All rows are made from the same 9 directions, up to rounding. Whole rows:
In the rows, 128 means zero.
[[188 123 166 103 110 117 112 101 112  72 147 135 125 133 123 137 140 180
  140 180 116 116 121 125 103]
 [133 103  95  88 128 114 153 135 129 131 125 144 104 148  80 130 103 100
  104 104 101 102 153 134 146]
 [141 111 145  90 109 132 132 153  91  55 143 145 120 120 131  88 159 186
  126 141 123 107 125 119  68]
 [123 125  85 138 110 109 167 105 125 139 125  83 128  90 116 146 104 126
  186  98 127 109 180 143  98]
 [118 107  98 169 116 183 121 152 118 171 163 136 137  89 105 115 130  97
  121 107 102 111 120 127 135]
 [145  95 106 123  88 173 153 119  93  60 166 147  84 131 121 124 113 119
  112  74 138  87 150 157  98]
 [ 96 133  98  76 150 135 136 189 119 141 141  65 113 151 177 112  86 178
  157  95 174 138 165 114 108]
 [129 162 168 142 146 119 110 107 139 127 121 127 136 145 171 130 134 148
  127 150 162 167 100 134 138]
 [109 130 132 157 131 181 120 131 136 114 139 151 104 161 156 134 115  89
   88  79 168 139 119 147 155]
 [133 113 115  79 109  64 144 121 102 101  91 109 120 132 125 135 137 134
  135 160 107 103 129 110 109]
 [ 46 153  88 176 148 119 201 128 154 158  95 145 142  74 106  82 135  93
  147  30 146 148 172 170  99]
 [117 144 110 163 130 142 144 111 130 165 146 113 133  99 135 122 111 122
  150 102 140 140 135 152 126]
 [111 109 116 180 108 177 134 111 135 107 126 172 105 139 116 146 130  45
   81  71 136 112 124 150 156]]

Rows cut short, each followed by the rest of it:
[150 115 127  91 110  70 123 110  94 130 108 127 126 128 121 129 145 124
 111 193]	[ 87 110  86 110 134]
[198 121 157 143 114 113 121  45 162  97 120 161 115 160  77 201 113  86
 118 150]	[105 113 141 149 172]
[143 113 129  69 156  94 119 183 141 165 126 140 161 113  57  96 147 172
 134 180]	[ 58 118 138  87 124]
[ 90 152 142 134 165 149 104 155 164 146 110 111 123 185 182 148 105 113
 112 101]	[187 168 129 120 170]
[137 118 103 107 114 105 155 103 112 120 126 127 104 133 116 133 108 111
 122 114]	[121 111 137 146 129]
[126  91 122 123  89 204 102 166  94  47 156 106  87 167 188 152 118 128
 114  92]	[176  94 138 111 107]
[127  97 147  98 158 218  63 241 137 143 177 165 130 171 116  97 136 148
  66 135]	[113 126 105  80 161]
[100 147 109  64 139  51 156 119  92 138  93 105  99 164 181 103 109 132
 101 139]	[153 148  93 137 137]
[222 139 158 180 106 104 112  19 131 169 160 150 154  81  72 164 133 117
 147 211]	[ 64 126  88 156 158]
[143 113 124 164  75 121 119  99  73 116 135 114 145  64 143 123 172 128
 148 179]	[ 97 100  83 118  88]
[ 99 151 134 143 145 130 146 134 133 134 126 141 137 111 140  91 139 143
 130 103]	[148 154 126 146 110]
[139 112 141 115 116 145  97 148 111 104 135 124 121 150 151 136 137 135
 110 154]	[130 117 106 104 131]
[170 106 121  88 115 135 116 146  99 126 170 115 124 120 110 119 118 172
 139 162]	[ 97 103 128 114 111]
[121 126 147 191  94 170 113 110 110  83 133 137 132 103 165 134 163 113
 129 121]	[150 123 105 133 102]
[139 123 129  86 145 112 119 143 129 145 128 143 118 161 114 121 117 127
  93 148]	[112 130 111 119 159]
[132  88 119  77 136 143 127 192 145 100 126 156 124 148  63 120 135 136
 111 114]	[ 90  93 172  97 121]
[ 91 126 118 123 131  87 117 132 152 131  54  90 127 170 158 186 126  74
 127 133]	[146 128 138  94 163]
[124  86  66  96 129 204 116 212 121 167 188  84 108 140 116 133  71 133
 138  79]	[125  94 178 104 137]
[145 137 128 117 131  91 143 107 103 164 141 155 139  93  98  83 143 142
 114 166]	[ 85 134  86 144 125]
[117 141 162 128 135 158 108 156 133  78 132 112 130 147 182 124 138 178
 146 119]	[180 146 139 116  96]
[119 155 131 151 147 169 105 125 137 162 156  92 113 163 198 148  82 126
 128 105]	[192 166 116 143 165]
[152 127 160 131 137 155 104 127 165  94 130 137 125 167 121 167 119 132
 129 124]	[145 131 155 122 144]
[121 139 131 108 151  97 111 151 131 179 116 112 152 123 129 115 136 145
 131 173]	[108 145 105 102 143]
[126 134 139 104 135 184 125 153 101  90 179 146  86 172 182  90 103 161
  86  87]	[185 145 109 154 123]
[132 132 114 110 125 109 144 102 122 122 122 113 100 158 147 148  95 112
 121 112]	[150 129 134 146 145]
[104 137 139 132 135 102 147 120 117 127 106 188 131 117 112  78 166 106
  78 129]	[110 141  84 144 130]
[ 98 154 170 119 145  93 132 123 117  99  92 185 127 147 156  77 175 129
  69 145]	[143 162  65 137 128]
[110 122 134 125 127 126 110 148 137 109  98 109 130 150 152 153 137 118
 130 132]	[144 125 135 100 131]
[114 163 166 196 156 163 103 126 181 152 126 128 168 111 140 141 142 137
 160 121]	[156 170 139 128 135]
[ 96 119 106 185 100 161 143 109 102 127 130 160 113 105 140 112 145  58
  86  87]	[133 119  92 154 134]
[130 117 133 168  89 137  96 115 103 111 118  90 141 107 173 164 154 115
 152 166]	[132 112 102 100 114]
[169 167 214 118 175 132  91 114 201  85 122 139 142 191 137 167 119 190
 149 151]	[172 176 160 125 145]
[151 149 193 181 145 179 106 111 167  99 151 193 149 123 108 118 159 146
 116 125]	[137 156 120 148 128]
[105 123 135 142 108 115 128 106 107  93  91 157 107 152 158 132 153  71
  73 126]	[141 125  81 133 145]
[ 86 151 106 136 167 161 158 160 146 174 155 139 125 119 127  77 100 138
 124  56]	[157 160 150 161 129]
[118 128 129 165 152 202 110 168 183 147 153 122 144 130 109 149 108 129
 155  77]	[147 137 185 122 139]
[130 111 113 120 119  96 150 113 126 132 106 164 127 115  73 120 144  90
 103 131]	[ 81 106 124 133 136]
[116 147 118 102 168  85 142 125 156 190 107 138 129 151 103 122 104 108
 106 129]	[116 153 125 137 176]
[106 149 136 101 145 120 115 160 138 113 113  53 132 155 201 148 107 186
 182 126]	[190 151 162 103 103]
[118 124 114  39 167  53 150 160 152 147  83 136 124 168  79 117 114 136
 111 139]	[ 96 128 155 108 149]
[128 120 118 142 112 138 121 140  95 152 151 124 144  82 129  98 150 141
 134 154]	[102 119  97 119 107]
[ 75 118 137  75 128  76 157 170 115  46  57 157 122 144 134  86 182 141
 103 116]	[134 118 135 105  78]
[182 130 133 119 125  91 187  35 149  97 131 207  96 139  36 134 105  93
  97  98]	[ 95 116 153 199 148]
[101 121 116 197 107 161 128 117 147 118 109 115 139 103 135 165 140  79
 153  89]	[144 116 154 127 121]
[ 96  83  79 144  91 141 131 168 111 125 107  99 139  88 109 143 151  89
 150 114]	[ 96  76 155  89 101]
[153 121 122 173  97 157 155  78 105 110 166 173 117  84  95 107 136 108
 117 103]	[109 111 117 176 109]
[155 113 140 119 144 136 123 148 161 138 138 168 152 112  43 120 142 140
 130 140]	[ 73 115 155 116 130]
[108  96 106  82 116 149 121 193  84 104 142 127 107 142 147  92 136 142
  96 122]	[126 103 112 102 108]
[134 132 123 172 133 141 125  96 178 149 115 115 133 138 108 191 101  80
 150 102]	[136 130 169 137 165]
[170 142 133 115 128 103 159  61 145 103 134 132 102 152 109 159  86 131
 143 109]	[143 131 164 172 136]
[133 136  95 115 129 116 133 106 122 167 137  73 104 154 164 164  69 112
 142 118]	[156 134 136 140 160]
[132 122 100 140 118 144 136 129 105 168 162 118 131  91 118 109 118 128
 137 125]	[109 119 119 138 122]
[ 85 129 120 162 121 115 142 135 137 124  86 125 152  93 126 125 163 105
 147 113]	[125 125 140 117 103]
[140 140  91 103 122 105 164 108  80 171 172 103 116  90 136  83  97 165
 147 130]	[121 131 113 162 105]
[ 84  75 108 124  94 139  96 181  82 114  89 163 115 147 139 119 182  40
  35 149]	[ 92  87  54  77 157]
[129 141 165 189 131 193 125 119 130 109 168 207 137  98 114  77 165 129
  91 101]	[131 147  94 164 116]
[140 147 113 104 118  60 170  59 105 124 110 113 101 137 146 134 101 121
 131 130]	[141 134 120 167 129]
[119 115 111  38 154 108 121 201 125 135 125  90 119 169 136 116 103 177
 133 138]	[130 123 154  88 125]
[105 150 104 112 113  99 158  87  54 136 138 120  79 145 214  86 105 112
  78 117]	[174 149  51 174 136]
[ 78 144  87 123 118  53 150 113  84 181  81  75 134 101 183 113 135 103
 137 154]	[131 138  83 121 125]
[191 117 176 137  97 127 100  93 121  65 138 139 143 113 112 155 163 164
 151 190]	[103 107 121 115  99]
[ 61 115 129 107 152 137  89 217 148 130  73 114 135 180 167 138 149  99
  94 125]	[150 135 121  64 155]
[169 138 205 140 141 163  62 138 126 116 161 183 151 139 135 103 174 168
  85 204]	[112 153  53 110 144]
[161 109 130 150  65 101 119  71  80  82 115 100 127  98 152 166 156 115
 152 183]	[111  91  99 118  99]
[147 101  96  95 107  92 158 127 114 119 123 116 132  93  72 127 130 142
 162 137]	[ 78  86 167 119  93]
